The rows are grouped in 3 different ways at once. Each group adds its own fixed numbers to the row, and there is some noise. The rows also spread widely along 11 directions, which tell nothing about the answers.
Some rows, each with its group in each grouping after it:
[ 20  37  -7  55  20  22 -20  13 -36 -18  41   9   6 -24 -31   0 -26   8
  13 -13   9 -13 -31 -49   3  21 -48 -17 -44  13]	(5) T k623
[-14   5   0   0   6   6 -10  10 -11 -11  -4  -2 -35 -26  -7  10 -23   2
  -5   5 -24   0  -3  12  -5   5  -2   4   9  14]	(2) T k73
[ -7  -2  -5 -11   2 -15  -5  24 -19  15  19 -22 -28  27  -3   8 -34   5
  -1  15   5  12  16  12  -2  17  24  -9 -19 -19]	(0) W k552
[-14  41 -13  19   3   3 -16  43  -5  -4  11 -15   7 -28 -16  -2  -1   0
 -45   7 -13  16  -5 -20   1   1 -25 -19 -22  29]	(1) R k73
[-17  33 -39   8  17  22   8 -39 -44   9  27  24 -18  -3 -30  -4 -41 -16
  20 -53  16  -1   2 -17  -4   0 -24   3 -20 -15]	(4) W k552
[ -2  29 -14  -7  32  -3 -17  36 -23 -34   0 -18 -26 -46 -19 -11 -19 -68
 -46 -21   6  -2 -48   0  12  -7 -34  -6  16  29]	(3) R k573
[  1  55 -16   9 -21  29 -14 -22 -48  31  15   4  -4 -10  -1  10 -49  31
   8  -8 -14  10  28  12 -24  29 -15  -3  26   0]	(0) W k623
[-11  41 -10  -4 -14  -4   5   7   3  -4 -20 -11 -42  -2  12  -2  -2  32
   4  20  -8   4  15  16 -21  20   6  -4  34  25]	(5) R k573
[ 21  45 -11  58 -25  15 -18  -6  -8   0  35   1  11 -42  38 -20 -36  34
  11  18  -2 -39 -11  -1  -7 -22 -43 -30  16  32]	(4) W k552
[-25   9 -18  23   8   9  -9  25   3   4 -16  -8  -5  -8 -14   8  -5   3
  14 -30 -14   9  -6  13 -21   2  -4  -8  12   8]	(3) W k623
[  2  -7  10  56  -7  10 -21  48  27  -4  41 -20  18 -12   8 -11 -17  19
 -26  44  -6 -14 -11  -7   9 -16 -13 -32 -30  30]	(1) R k573
[ -1   1 -19   3  -9  -3  -2  -3   2   0  12   1 -18 -13  19 -10 -34   3
  19 -19   2 -35 -13  16 -19   7  -3 -12  16 -18]	(2) W k73
[ -1   3  -6  58  -3  21 -18  12   1  13  66  -4  21  -9   5 -10 -35   2
  -8   5  12 -25  -2 -11   6 -30 -32 -23 -37  13]	(0) R k552
[ -4  23 -22  28   8  10 -11  25  19  -6 -33 -11  16 -22 -17  -1  42  -5
 -20 -15 -28  22 -30  -9 -16   3 -11 -23   1  27]	(4) R k73
[ 44 -48   6 -25  14  36  -6 -19  -6  -1   5  13  -1  14   7   5 -33 -39
 -12  13 -14   4   8  50  19   4   2   2  50 -13]	(0) R k573
[-51  10 -40 -14 -28 -26  32 -42  -5  -3   4  -5 -56  -7  -5 -33 -33   5
 -21   6   1 -12 -31   3 -18  -2  28  -2  -4   4]	(1) R k73
[ 72 -24  13  11  13  40 -28  16  -6  -7   9  14  47  -8  18   6  -6 -17
 -18  38 -22   4  -4  12  34   5 -40 -28  20   5]	(2) W k552
[  2  54 -13   4  -3 -17  -3  18 -46 -20   9  -9 -50 -37 -15  -1 -36  21
  -7   6 -11  -1 -45 -31 -15  49  -1 -10 -10   8]	(1) W k73
[-34   0 -25 -12   1  -7  -6  32   7  22   3 -25 -10  -5 -11  -2 -31 -29
  -8 -56   9  -7   0  21 -23  -2  11  -5   6 -21]	(3) R k73
[  6  50 -44  31  -9  24  -6  13  27  20 -45   0  56  11  -8  -9  65  10
 -13 -23 -16  36 -11  -7 -22   8 -14 -36   5  22]	(4) W k573
[-41  11 -22  -1 -14  -8  -8  22   6  25  -7 -24  -2  10 -17  -8   2  12
 -38  19 -19  25   3   2 -14   6  20 -17 -31   6]	(2) W k73
[-39  18  -6   7  -4   9  -6   6 -13   0  17 -10 -31 -11 -14  -5 -43  11
 -34  36 -15  14  11  11   4 -10   2  -3  -4  31]	(1) W k573
[ 36 -26  -3   5  14  25 -17  17  11   0  33   8  39   8   9  -5 -15 -21
 -19  14   0  -9  22   4  29 -11 -29 -16  -9  -7]	(2) R k73
[-44   9 -38 -25 -23 -25   5 -17 -19  25  34 -21 -11   7  -8 -32 -70 -32
 -32 -25  33 -13  -3  25 -11  -8  15  -8 -10 -30]	(1) T k623
[ 42  38 -17  12 -26  -9   5  -1 -21   9   5  -6   2  30  14 -13  -9  62
  26  34   7   1  -2 -22 -18  62   7 -28 -13 -15]	(5) W k623
[  9 -14  -2 -31  16  -9  -5  21 -10 -11  -1  -8 -26  10   0   3 -20 -11
 -15  30 -14  10  14  14  15  13   8  -3   1  -7]	(2) W k73
[ 30  -6  -8  21  29  20 -13  30  17 -22 -13   3  25  -8  -5   2  34 -36
  -8 -12  -4   3 -25  -2  12  -5 -37 -26   9  15]	(5) R k552

New rows, each followed by its group in each grouping:
[ 32  60 -55  19  -8  18   5 -13  14  -3 -15  28  51  -8  18 -24  48   5
  -3 -24   3  -8  -8 -26  -5  -1 -54 -31  10  16]	(2) W k73
[  5  34 -25  13  -4  36 -18  17   5  28 -25   2  47   3 -13   4  28  -5
 -22 -21 -17  31   0   3 -14  24 -20 -25   6   6]	(2) W k573
[  1  32 -22   4   1  12   2 -22 -27 -14  -3   9 -38 -26  -8 -13 -30  -8
   8 -21   2 -19 -40   1 -18  21 -12  -8  28   9]	(5) W k573
[ 39  13 -20 -45  38   5  -9  39 -29  -3 -24  -2  15  23 -17  15  -2 -44
  -1 -35   8  36  18  10  13  38 -14  -5  21 -31]	(3) W k623
[  7  32 -14  47  21  24  -9  11  -6 -17  18  14  -7 -33 -12   8 -10  11
  24 -30  -6 -14  -5 -25  -7  -2 -38  -7  -7  18]	(4) R k73
[  3  43 -47 -12 -19 -16   7  -1  16  11 -21 -12  19   7  15 -30  26   0
 -28  -4   5   9   2   3 -13  -2  -3 -24  11   7]	(4) R k73
[-19   9 -12  20  18  34  -1  -7  -8   4  -1  12  -9  17 -36   8  -4  17
  -1  15 -23  37  21  -6   7  -3   1   1 -21  21]	(4) W k573
[  4 -12  17   5  -4  53 -24 -31 -36   1  12   8 -29 -38  -4   8 -66  -8
 -32  41 -49   7  -2  49   7 -10  -7   7  57  37]	(0) W k573
[-20  -8  -6  15  12  -5  -2  26  -7  -3   3 -13 -19   9 -31   9 -12   1
  -7   0  -8  23 -17 -10  -7  28  15  -9 -31  -7]	(1) R k623
[ 17 -25   2   4  16  21 -13 -10 -20  -8  14   6  -9   2  -5   1 -46 -11
   4  18 -13   5  14  23  15  -5  -9  -3  16  -4]	(4) W k623
[ 10   6  -2  25   1  18 -11  12  -1   5  18   4   2   1  -4  14 -14  29
  14   6 -19   1  18   1  -5   4  -3  -7  -8   6]	(0) T k73
[ 37  -2  -2   2  -2  14 -16  -6 -29   7   5  -2   0 -14   2   6 -52  -6
  25 -29  -3 -11 -22  25 -18  36   1 -10  31 -31]	(4) T k623
[ 49  50 -22   8   1  26   0  -4 -36  -6   1   9  16  -4 -19  -8   4   7
 -24  15  -7  30 -30 -41   9  46 -24 -16 -13  15]	(3) R k573
[ -7  33 -24  36 -20  26   9 -21  -7   9 -11  17  -6 -10 -13  -2  -3  40
  12  -7 -23   8 -35 -15 -30  33   4 -17   2  13]	(1) W k573
[  2 -18   7  45  -1  43 -22  18  16  10   5   2  19 -23   9  16 -26  14
  24 -17 -26  -9  16  35 -13 -12 -22  -7  42  13]	(3) R k623
[ -5  35  -6  -8   9  -2 -23  34 -40  11  17 -29 -21 -10 -22   0 -50 -16
 -22  -9   7  15  -4   2  -7  28   4 -11 -10  -8]	(4) W k573
[-11   6 -25  23  -2  12  -6  -2  -7   4   5  -2   8 -10  -8 -13 -23  -8
  -2 -19  -4  -4 -20   8  -9  -6 -13 -14   6   7]	(3) W k623
[ -2  20 -18  26   1  13 -21  36  16  12  28 -11  43   7  -3 -14   1  -9
 -29   5  14  -1   9  -9  11 -18 -28 -27 -39  11]	(2) T k573
[ -4 -12  12  32   7  33 -23  35   8  24  41 -12  19  23 -11  12 -22  14
 -17  31  -8  17  46  10  11 -11  -4 -10 -29  13]	(0) R k573
[-56   1  -8  24  24  30 -16  27   1   3 -35  -2 -11 -13 -46  28   9  -3
  -2 -22 -46  44  12  21 -13 -12  -5   5  12  34]	(3) W k623
[ 19 -47   5  17  30  -2  -5  -4  -6 -44  31   4 -48 -25  17 -10 -55 -37
  25   6   7 -50 -36  23  20 -29 -16  -7  19  -1]	(4) W k552
[-31  34 -24  44 -22   6 -13  27  16  24  24 -18  35   0 -18 -18  -2  19
 -40   7   4  10 -14 -20  -9  -9  -4 -32 -51  23]	(1) T k573
[  2 -23 -17 -33   6   7  10 -11   8  13 -32   1 -13  34   5  11 -10 -10
  25 -22  -5  20  42  53 -12  14  22   5  49 -34]	(4) R k623
[ -3  12 -24  -3  12  30  -3 -12 -18  -2  -9  22   1 -20 -24   8 -13 -19
 -11 -34 -23  11 -10   4  -4   7 -19  -3  24   3]	(1) W k73
[-35 -21  -7  -2   1   2  -7  26  33   7 -11  -9 -10  12   9   7  -2  14
  -3  18 -23   6  47  36  -4 -26   9  -3  11  11]	(2) W k73
[  1  -4 -16 -25  15 -12 -13  39  -1  14  -1 -27  -2   4  -8   3 -25 -39
  -7 -47  12   4   3  24 -14  18  13 -11   7 -39]	(4) R k73
[-25  21  -6  40   4 -25 -26  76  26 -10  -1 -45 -11 -30   5  -3   2 -10
   2 -28  12 -25 -33   8 -34   2 -14 -31   4  13]	(5) R k623
[ 35 -15 -17  -4  16   6 -20  45  20  -2  20  -9  51  -1  14 -11 -13 -39
 -14 -22  15 -20  10  18  20 -26 -30 -20   6 -10]	(3) T k73
[ 17   9 -35  11  22  20   7 -20  -7  -9   3  26   2  -1 -11  -2  -8 -14
  36 -54   4 -14  -6  -8  -7   5 -22  -7   8 -19]	(4) W k73
[ -9  44  -8  41  -9  -9  -2  18 -21   8  52 -14 -26   2   3  -3 -43  50
  23  16  21 -11  17 -32  -8  13  -7 -13 -53   0]	(4) R k552
[-16  30 -31  30   6   3   7  13   3   2  38   6   7  27 -16 -15  -9  22
  -2   6  22   3  14 -36   7  -2 -13 -18 -59   8]	(1) W k573
[  6 -13   4  21  10  -8 -25  53  10  -1  24 -28  -4  -8   4   0 -36   1
   6   1  -1 -18  -1  11  -6  -5   3 -22 -12  -8]	(4) W k73
[ 10 -21 -12  34   8  12  -3   1   3  -1  51  10  -4   2  -1 -10 -49   3
  39 -28  19 -50 -12  -8  -9  -2 -13 -16 -19 -23]	(5) W k73
[ 19  26 -23  -5  13  -6   8   6  -6 -14 -26  -3  -5  14  -7  -5  35  -3
 -15  18  -6  35  -9 -15  10  14  -5 -16  -9  13]	(4) R k552
[ 54  -6   4   2  15  39 -38  44 -18  14  21  -5  62  -8 -17  11 -23 -23
 -33  -3 -15  20   5  -2  24  13 -27 -18 -11  -7]	(3) T k73
[-16 -11   0  34  11  36   0  -4   2   5  -9  17  -8  21 -21  27  17  36
  12  33 -45  39  30   5   4  -9   3  -1 -12  27]	(0) W k552
[-30   9   9  -2  24 -12  -1  35 -16 -25 -12 -14 -95 -19 -11  27 -30   3
  32 -17  -9  -5 -15  11 -24  42  19  14  14  -2]	(2) R k573
[-11  -3  -1  11  14  15 -20  14 -22  -1 -24 -14 -10  -6 -39  11  -5  -5
 -27  26 -41  47 -16   8  -1  15  10  -9  -3  18]	(4) W k623
[-43  20 -33  30  17  27  15  -7  13  -5 -19  23 -18  -5 -29  12  22  18
  23 -41 -24  17  16 -12 -16 -15 -14  10  -4  27]	(3) R k73
[-27   6   3  58  15  24 -38  32 -23  11  64 -16  20 -11 -45   3 -44  -8
 -34  13  -3   9  -4 -24  13 -22 -24 -15 -76  22]	(0) T k623
